The same things were measured in two ways. Each way mixes the same 7 hidden numbers, adds some noise and spreads widely along 5 directions of its own, which tell nothing about the thing.
In the rows, zero is written as 128.
Some things both ways: the first way, then the second way.
[140 108  97 174 143 127 125 146 126 115 150 134 121 122 127 148 145 151
 128]
[183 100 125 119  71 162  98 128 113 143  62 114 146 158]

[ 97 139 123 127 101  96 113 147  94 113 130  96  94 113 181 119 155 134
 130]
[162 139 139 147 103 137  88  96  85 103 109 127 107 158]

[141 141 129 111 163  93  91 123 168 153 171 145 140 139  93 119 126 144
 144]
[138  71 146 130 126 112 150  98 142 169 116 169 147 133]

[128 184 151  85 198 165  71 149 133 168 103 161 173 102  94 121  89 134
 124]
[136 157 145  95 124 117 152 144 107  68 153 147 118 122]

[162 150 129 137 155  61 139 121 168 151 155 142 127 168  67 152  50 166
 154]
[148 142 132 144 115 196 117 144 121  63 148 142 108  89]

[126  68 126 162 170 156 121  67 138 125 188 157 155 171 121 105 150  91
 139]
[137  73 140 154 116 115 150 132 116 138 134 194 131  95]

[ 92 152 114 128  97  88 120 176  98 124 101 148 133  97 164 140 110 140
 111]
[172 113 131 145  88  87  91  73 122 159 130 133 154 180]

[109 157 120 116 147 139  75 160 145 149  85 175 162 104  87 104 132 171
 126]
[129 103 105 131  78 190 163 137 136 125  80 162 130 125]

[210 111 133 184 197 121 197 105 125  78  94 131  90 135 143 137 143 151
 100]
[142 163 126 117  86 157  71 128  92 109  85  84 110 172]

[172 133 137 173 161 119 151  94 127 115 154  97  77 158 129 135 120 140
 171]
[111 159 121 119 124 185  86 145 135 147  64  51 108 128]

[122 147 140 118 189 239  84 141  63 133 147 137 154  96 196 157 128  40
 119]
[115 147 138 114 159 101 131 156 109 114 135 103 110 116]

[130 107 123 131 184 152 103 125 115 136 180 118 145 125 123 150 127 121
 110]
[ 99 117 161 105 176  26 170 146 145 125 175  99 156 102]

[114 104 135 157  92 161 144 119 100  88  72 108 101 170 137 120 148 120
 153]
[ 89 158 100 120 162 149 145 176 136 156 115 140 103 104]

[ 86 110 144 147  95 141 129  87  97 118  88 106 112 171 124  86 125 133
 141]
[144 137 133 167  97 131  99 110 125 106 154 111 133 107]

[149 123 132 159 157  33 178  96 138 130 172 140 119 159 124 142  59 149
 123]
[ 71 121 140 177 145 125 117 135 137 127 145 176 120  96]

[ 51 104 170 143 106 133 106  96 110 123 157  75 119 143 129  68 146 148
 171]
[104 184  87 104  95 169 123 173 105 149  79  90 102 125]

[139 112 129 138 152 172 108 110  95 129 167  74 103 153 136 153 130  96
 138]
[155 116 160 104 156 127 115 165 108  97 112 125 124 129]

[117 140 118 143  99 162  93 112 112 137  63 136 120 144 106  80 148 141
 114]
[134 101 123 129 136 159 144 173  94 122  80 210 105 131]

[120 157 130 142  93 131  95 101 118 169 111 127 130 148  87  83  84 137
 105]
[132 151 120 142 163 153 141 204  56  52 150 176  64  81]

[ 88  64 157 131 153  92 150  96 118  97 209  90 124 162 169 131 142 104
 152]
[118 160 106 142  96 182 119 142 108  99 113 155 102 130]

[116 153 139  90 165 106 108 141 126 133 120 149 138 140 137 147 103 124
 153]
[162 151 110 139  64 208  98  82 147  98  97 141 142 181]

[125 137 130 130 113 127 119 113 119 125  90 151 125 150 133 100 132 117
 126]
[134 125 115 138 139  99 121 100 127 175 126 142 129 158]

Other things, the second way, with their names:
K_102: [ 59 160 105  69 167 110 181 202 121 164  89  55 103 100]
K_715: [ 57 108 131 115 174  75 202 122 182 201 146  82 146  77]
K_63: [136 116 119 152 105 137 131 133 119 112 119 142 133 126]
K_571: [ 76  99 158 137 141 133 153 155 150 120  85 221 138 125]
K_949: [129 109 136  98 171  41 162  95 122 170 160 133 141 166]
K_500: [ 86 143 137 111 172 112 158 191 100 113 139 125  94  78]
K_151: [151 122 120 121 125 118 132  94 139 115 153 100 152 163]
K_690: [139 122 143 133 101 145  72  96 161 188 100  84 150 138]
K_917: [156  79 148 141  99 119 109  95 137 154 118 151 159 146]
K_969: [116 166 124 120 151 113 133 140 102 126 137 129  96 122]
K_87: [ 78 133 122 128 147  65 162 149 119 153 142 116 127 108]
K_583: [169  73 141 104 146 104 164 114 118 169 121 161 133 129]
K_629: [114 154  83 126 115 205 127 162 136 129  67 120 116 146]
K_552: [153 131 114  93  82 153  94 104 132 200  98 118 138 170]
K_979: [127  91 108 140 127 189 169 138 134 107 106 185 123 126]
K_637: [118 154  90  90 135 115 159 144 148 171 106  92 140 145]
K_462: [121 200  88 105 134 124 142 166  90  91 142  67  98 128]
K_708: [110 137 117 121 177 120 146 171  89 102 100 166 100 157]
K_222: [ 80  72 168 150 143  95 136 103 134 172 116 118 125 100]
K_398: [136 139 151 133 162 167 128 136 129  66 150 141 107 101]
K_728: [143 133 150 103  99  93 111 102 138 161 132  81 150 134]
K_192: [154 114 127 136  99 108 117  93 144 137 134  89 160 144]
K_175: [152 156 124 107 117 137 101 124 176 111 124  87 177 168]
K_820: [124 108 162 118 101  97 106 133 124 157  98 141 150 140]
K_274: [154 161 110 121 130 118 107 112 138 153 158  94 133 136]
K_516: [171 109 140 128 146 144 131 104 151 107 164 154 146 127]
K_825: [149 150 132 133  92 143  99  82 142  95 134  51 144 147]
K_17: [113  89 133 129 136 130 136 123 160 184 118 137 148 119]
K_349: [119 140 138  94 144 101 162 166  99  97 120 157 114 136]
K_794: [139 127 142 180  94 152 103  93 125  79 151 100 123 104]
K_919: [187 104 159 133  97 105  81 116 126 138 142 140 155 133]
K_345: [166 183  76 118 113 120 105  78 131 121 164  75 144 200]
K_561: [164 117 150 121 143 108 130 141 116 114 141 174 130 126]
K_450: [ 85 135 137 150 114 148 124 128 119 103 105 153 110 127]
K_893: [ 37 137  99 142 179 146 171 204 110 136 111 157  78  82]
K_216: [ 82 121 135 119 166  88 168 171 121 162 148 149 107  70]
K_589: [139 181  64  93 115  99 104  95 154 231 124   4 151 178]
K_808: [105 160 136 149 165 152 149 167 109  38 141 128  90  86]
K_938: [ 82 115 145 142 154  75 168 113 161 150 160  91 141  84]
K_200: [110 163  95 146 160 153 133 147 112  91 151 116  98 121]
K_811: [139 150 150 142 123 104 109  99 102  72 136 173 124 169]
K_128: [188 110 130 136  71 173 125  74 133  81 137 107 145 143]
K_780: [176 145  90 102 132 182 116 179 103  98 113 161 120 163]
K_883: [ 75 144  97 129 136 164 145 158 135 139  85 153 113 139]
K_397: [144 132  74 116 112  89 146 112 114 199 121 103 135 166]
K_943: [129 184  80  93 104 155 113 107 140 171 109  68 129 175]
K_376: [133 116 122 114 128 175 139 199 105 104  74 150 115 119]
K_593: [109  98 146 118 153  97 167 125 133 167 135 162 126 107]
K_285: [161 106 122 122 103 108 117  95 132 191 153  84 143 116]
K_940: [155 165 111 101 134  71 144 127 111 130 189 110 130 128]
K_545: [164 102 171 127 105  99 116 101 132 108 146 150 155 132]
K_97: [ 54 118 132 136 200 145 173 179 148 124 103 212 111 109]
K_126: [133 133 124 144  97 133 118  83 141 129 135 149 141 151]
K_455: [ 91 146 101 154 146 118 146 131  94 124 137  84  90 109]
K_702: [174 169 100 103 133 126 120 117 104 127 172  96 112 140]
K_562: [148 174 105  75 122 177 100 153 141 134  76 109 140 189]
K_137: [ 61 192  77 108 173 158 156 175 155 141 103  83 112 134]
K_890: [117 112 100 123 123 186 149 173 121 121  92 179 118 129]
K_156: [ 82 198  89  95 172  73 158 160 137 138 142  44 128 138]
K_585: [135  40 184 155 133 135 138 118 121 145  91 221 124 104]
K_989: [141  46 157 141 173 148 180 140 148  99 140 170 140  84]
K_447: [154 124 115 126 118 141 118 124  87 127  90 141 107 170]
K_814: [101 136 151  99 181 118 136 184 104 129  94 168  97 120]
K_336: [ 91 105 142 169 156 147 139 134 147 104 103 127 127 108]
K_238: [148 169 127  81 174  84 123 184  75 115 123 161  99 164]
K_401: [134 109 144 115 164 127 151 154 114 107 141 180 116 114]
K_400: [179 101 134 103  86 124  85 133 130 138  57 106 180 205]
K_964: [ 83 173  94 119 107  84 158 135 158 154 167 105 153 113]
K_68: [ 86 117 118  72 163  39 172 128 185 245 126  76 177 142]
K_649: [162 137 139  93 118  74 116  66 148 145 149  38 166 180]
K_250: [114 152 121  97 167 135 155 136 150  90 127 124 138 166]
K_577: [118  66 217 172 140 130 106  93 144 113 152 207 123  75]
K_72: [129 105 120 120 131 140 179 175 146 119 128 163 145  83]
K_482: [144 102 154 125 119 125 128  94 122 163 127 170 121 127]
K_459: [124  75 169 101 171  88 157 168 128 161 126 170 135  90]
K_135: [109 147 112 105 113 185 122 139 147 144  56 120 129 163]
K_313: [153 114 107 144  69 129 109 102 137 193 139  64 140  97]
K_564: [120 130 121 138 103 136 122 111 128 109 105 109 137 158]
K_823: [133 107 161 119 166 131 140 101 149 146 145 157 122 115]
K_430: [163 124 116 145  57 167  95  94 123 125 106 122 137 152]
K_697: [113 154 116 132 142 135 146 145 126  90 140 140 120 129]
K_246: [164 161 125 107  92 131  99 134  94  93 108 159 129 183]
K_276: [ 97 108 130 139 107 122 146 118 122 136  96 162 131 146]
K_837: [ 95 131 120 140 139 140 147 132 132 114 127  94 117 111]
K_44: [100 111 159 108 214 100 171 172 122 115 125 162 106 103]
K_570: [140 103 122  80 118 128 158 138 169 177 106  99 168 133]
K_260: [156 121 118 143  71 172 102 102 130 128  82 120 141 160]
K_492: [146  96 162 121 136 108 142 106 155 145 129 147 152 120]
K_713: [135 131 151 137 128 125 134 114 138  65 148  57 138 103]
K_330: [118  83 156 125 140  83 161 153 114 163 151 149 117  60]
K_33: [103 108 146 135 138 148 119 134 141 164  90 167 123 122]
K_147: [112 184 126 125 159 110 138 164  92  71 163 109  89  99]
K_413: [118 120 140 122 150  69 127  99 157 189 162 115 152 127]
K_670: [ 68 114 173 168 144 125 147  99 158  79 140 134 132  98]
K_643: [162 157  88 119  73 215 114 153  92  89  73 185 104 170]
K_372: [ 61 146  81 120 149 141 163 147 139 165  96  89 118 142]
K_162: [147  97 123 127 141 151 180 149 123 123 131 230 115 102]
K_786: [147  56 207 190 135 137 125 119  91  21 132 219 113  97]
K_412: [134  70 133 136 143 122 136  89 143 184  86 157 141 163]
K_527: [ 54 113 142 123 224 129 172 166 140 180 121 191  89  91]
K_988: [136  82 168 146 141  84 153 105 117 131 189 171 126  77]
K_736: [ 94 154 104 112 150 119 158 153 149 141 130  88 135 121]
K_188: [149 172  86 125  98 121 110 101 135 147 119 120 144 187]
K_389: [108 169  83  96 112 164 130 162 106 155  66 112 105 162]
K_385: [ 99 146 110 101 153 117 158 147 149 130 101 105 144 155]
K_230: [142  95 111 151  89 121 103  96 143 200  85 144 162 165]
K_547: [141 148 113 113 120 159 128 139 109 108 116 142 113 141]
K_730: [128 111 164 147 142  59 136  70 147 108 167 133 159 146]
K_187: [151 126  98  94 119 154 161 148 128 138 106 159 132 148]
K_366: [109 138 123 132 154 125 154 138 139 110 170 104 125  94]
K_894: [200 114 107 156  88 205 101 100  78 106 141 122  84 109]
K_608: [110 142 135 121 110 122 118 125 116 127 129  59 118 108]
K_925: [133 106 139 126 145 148 148 171 100 108 115 174 101  93]
K_873: [113  61 167 173  68 113 135  83 169 127 103 153 184 123]
K_286: [ 81 153  93 167 108 126 158  91 137 105 125 156 131 161]
K_644: [133  99 155 159 145 135 129 113 124  94 145 115 119 103]
K_77: [124 179 108 117 117 144 111 149 109 102 111  75 113 143]
K_353: [107 143 139 150 138 132 149 109 138  90 187 106 115  75]
K_133: [104  84 149 139 160 142 160 124 179 149 154 176 145  86]
K_194: [138  62 176 152 142 116 136 131 111 120 154 162 116  68]
K_350: [ 70  95 118 162 129 123 161 120 145 163 130 124 127  88]
K_496: [107 108 126 134 103 136 116 125 148 180 106 116 142 121]
K_241: [ 97 122 117 161  99 179 155 161 138  98 115 155 123  78]
K_138: [ 25 162 113 181 166 183 150 170 118  88 113 134  63  63]
K_178: [ 70 190  59 115 133 101 151 128 149 209 125  53 125 141]
K_910: [160 103 101 127  54 128 100 109 130 163  71 114 174 199]
K_210: [108 120 107 106 155 183 177 142 145 147  95 200 114 138]
K_83: [ 96 138 108 170 123 167 160 124 131  66 133 130 113 105]
K_121: [131 147 106 135 103 169  96 110 124 184  70 178 109 169]
K_777: [140 179  87 141 127 141 147 157 119  62 185  89 119  93]
K_704: [ 53  59 146 139 183 114 200 155 150 198 137 195 111  49]
K_70: [ 91 123 152 130 134 138 128 131 155 110 139 120 141 117]
K_797: [110  97 138 146 132 157 129 123 160 156 111 147 137 111]
K_676: [ 93 107 113 156 107 183 143 121 165 146  98 135 138 110]
K_305: [161 117 141 165  92 142  96 132 102 125 111 129 112  92]
K_688: [125 173  98  92  90 191 125 156 134 146  57 141 118 149]

Some of these things the first way, each followed by its name:
[125 115  90 130 143 114 120 171 103  99  97 151 127 104 169 152 171 143
  91]  K_83
[143 112 122 155 136  83 144 114 133 121 150 117 113 147 118 127 119 153
 120]  K_147
[175 107 139 153 100  63 160 108 180 108 130 113  98 182  77  99 141 157
 132]  K_894
[ 92 138 128 128 121 147  88 113 106 151 108 141 146 129 115  89 115 134
 110]  K_63
[148 123 116 129 183 134 105 173 152 135 184 142 157 121  95 187 111 133
 149]  K_570
[110 121 134 120 129 123 116 148 111 115 135 111 126 130 149 141 135 117
 132]  K_547
[103 162 132 114 102 102 111 174  98 132  99 104 115 119 136 150  98 145
 126]  K_137
[126 106 136 142 127 132 121  80 124 126  99 103 113 166  94  81 139 152
 110]  K_156
[123 103 139 143 164  99 139 142 137 100 179  99 114 128 139 150 144 151
 163]  K_728
[106 130 113 101 178 119  69 107  91 167 240 101 129 119 175 146 122  87
 116]  K_786
[176 111 124 150 187 139 147 100 142 113 150 152 122 172 124 158 116 103
 155]  K_797
[135 116 118 141 153  74 140 154 134 116 174 129 131 125 137 166 114 141
 123]  K_917
[ 92 165 107  90 137 175  50 190 117 156 138 191 187 108 140 162 117  78
 152]  K_162
[167  83 114 128 152  90 146 151 145  82 144 121 114 134 150 154 189 125
  95]  K_949
[162 162 140 143 129 164 114 127 132 136  54 128 118 138  79  95 115 151
 114]  K_194
[107  54 170  84 169 128 115  72 119 122 229  55 129 185 146 126 149  66
 123]  K_151
[121 140 115 144 148 197  83 130  94 152 126 130 141 120 119 132 115 113
 119]  K_376
[126 117 145 147 145  96 142 104 151 121 136 156 143 144 113  97 120 143
 132]  K_178
[ 93 107 147 126 147 101 125 120 122 121 177 116 136 134 146 124 126 125
 142]  K_430
[ 91 149 120 125  99  80  99 158 102 154 187 106 128 119 144 154  83 123
 130]  K_238
[122 123 136 115 124  90 107 122 120 135 188  70 101 142 134 133 129 130
 126]  K_644
[129 180 135 135 111 113 122 136  97 124  45 121  94 108 143  93 120 165
 107]  K_138
[121 184 128 103 180 183  85 191  86 131 101 151 143  79 177 174 113  99
 140]  K_135
[114 165 113 105 148  52 112 155 114 140 137 148 128 105 159 149  96 149
 111]  K_811
[ 64 105 128 174  74 144 106  88  95 125 140  98 102 158 140  77 154 132
 174]  K_305
[125 131 147 115 119 158 112 126 114 122  66 103 120 152 103 108 132 135
 116]  K_366
[114 136 133 124 128 116 100 123 136 132 100 111 116 132  97  91 145 177
 133]  K_938
[ 89 192 141  79 134 195  38 142 109 172  95 137 144 124 114 108 114 111
 172]  K_492
[160 134 130 132 129 127 139 142 123  94 110 109  88 154 153 154 147 109
 163]  K_527
[170 117 117 156 200 180 110 127 133 136 194 148 149 137 117 171 119  92
 146]  K_459
[132 196 155  76 111 150  84 165 123 132  52 104 104 140 116 126 123 131
 164]  K_823
[162 160 111 157 164 117 138 161 117 125  93 159 126 100 130 154  96 156
  98]  K_77
[150 133 144 122 185 149 128 115 121 128 150 119 124 165 124 168  94  97
 164]  K_562
[109 103 139 174 127 129 142 134 137 110 153 140 146 132 121 121 128 133
 152]  K_313
[124  81 114 158 145 147 132 131 103  99 143 124 129 126 157 136 165 111
 103]  K_462
[ 85  52 129 156  71 108 130 105 126  89 134 104 119 159 134  73 206 134
 114]  K_397
[ 97 106 125 124 116  60 110 145 134 122 152  78 111 118 106 113 153 199
 109]  K_349
[169 118 164 103 184 171 118  85 139 113  86 100 112 160 100  93 164 128
 117]  K_649
[161 142 130 129 178  65 131 145 178 124 189 151 130 132 120 153 118 144
 170]  K_482
[ 75 141 111 111 197 134  66 145 102 155 178 164 170  83 157 139 123 136
 130]  K_873
[102 115 135 137 174 160 138 171 105 101  85 192 185  99 148 157 112 120
 109]  K_964
[136  94 123 145 155 155 140 122 110  75  51 134 113 119 157  96 209 150
  93]  K_276
[141 116 155 123 119 153 129 116 132 112 100 121 129 174 113 114 128  95
 135]  K_702
[128 102 109 143 157 135 143 169 105  85 119 165 146 113 178 175 146 105
 119]  K_643
[135 119 114 157  92 156 123 144 112 101  51 107  99 140 110 111 165 159
 120]  K_925
[151 147 136 119 143 115 133 154 137 109  62 131 116 133 109 130 128 159
 124]  K_353
[110 109 137 109 152 138  87  84 122 147 150  98 123 160 108  99 149 131
 131]  K_385
[144 114  90 143 136  81 125 150 106 120 176 126 117 112 169 165 133 120
  81]  K_708
[ 83 150 139  82 159 161  51 159 127 171 187 155 190 115 121 144 100  85
 148]  K_187
[138 166 122 122 154 156 107 183 111 139  83 169 165  98 123 162  89 120
  96]  K_890
[101 105 148  76 150 202  84 138 104 100 123 113 135 152 170 141 188  58
 164]  K_210
[126 110 147 124 141 141 117 130 135 112 135 122 135 140 128 121 149 113
 135]  K_988
[146 131 144 148 177 219  90 129 119 125 107 111 131  97 116  98 173 137
 115]  K_102
[138 101 139 118 139 120 118 107 135 125 160  92 114 170 113 129 137 119
 133]  K_401
[140 122 118 143 158 116 135 139 128 107 109 134 120 138 116 149 132 156
 135]  K_545
[131 160 120 140 115 126 129 157 100 112  32 139 112 112 138 122 122 160
 104]  K_794
[114 160 101 136 118  44 124 158 133 133  76 131 102 118  98 126 108 235
 128]  K_571
[127 148  93 152 131  86 115 171 108 144 130 120 119  99 116 164  89 183
  94]  K_400
[135 101 120 154 117  89 159 127 124  83  67 114  93 146 125 112 165 183
 115]  K_883
[ 52 105 155 121 104 149 116 100  84  95 148 104 107 162 210 108 168  68
 206]  K_121
[154 103 129  91 197 113 118 121 131 123 189 107 124 159 138 177 132  99
 126]  K_250
[ 79 173 138  77 123 141  62 132  87 168 135 114 136 132 147 130  89  97
 144]  K_97
[ 89 114 147 126  97 142 122 128 101 114 132 108 124 169 147 138 116  88
 165]  K_274
[123  94 155 141 141  92 176 191 119  61 162  92 114 119 182 191 145 119
 156]  K_552
[129 141 127 126 159 113 107 176 144 133 150 137 149 109 107 155 110 153
 136]  K_68
[113 116 117 105 148 218  59 169 107 116 160 135 149 111 177 153 198  54
 147]  K_583
[132  99 149  99 161  46 146 109 146 132 215 124 148 174 135 160  78  89
 115]  K_345
[145 110 142 118 203 109 134 121 124 116 201 108 126 134 154 166 124 109
 133]  K_825
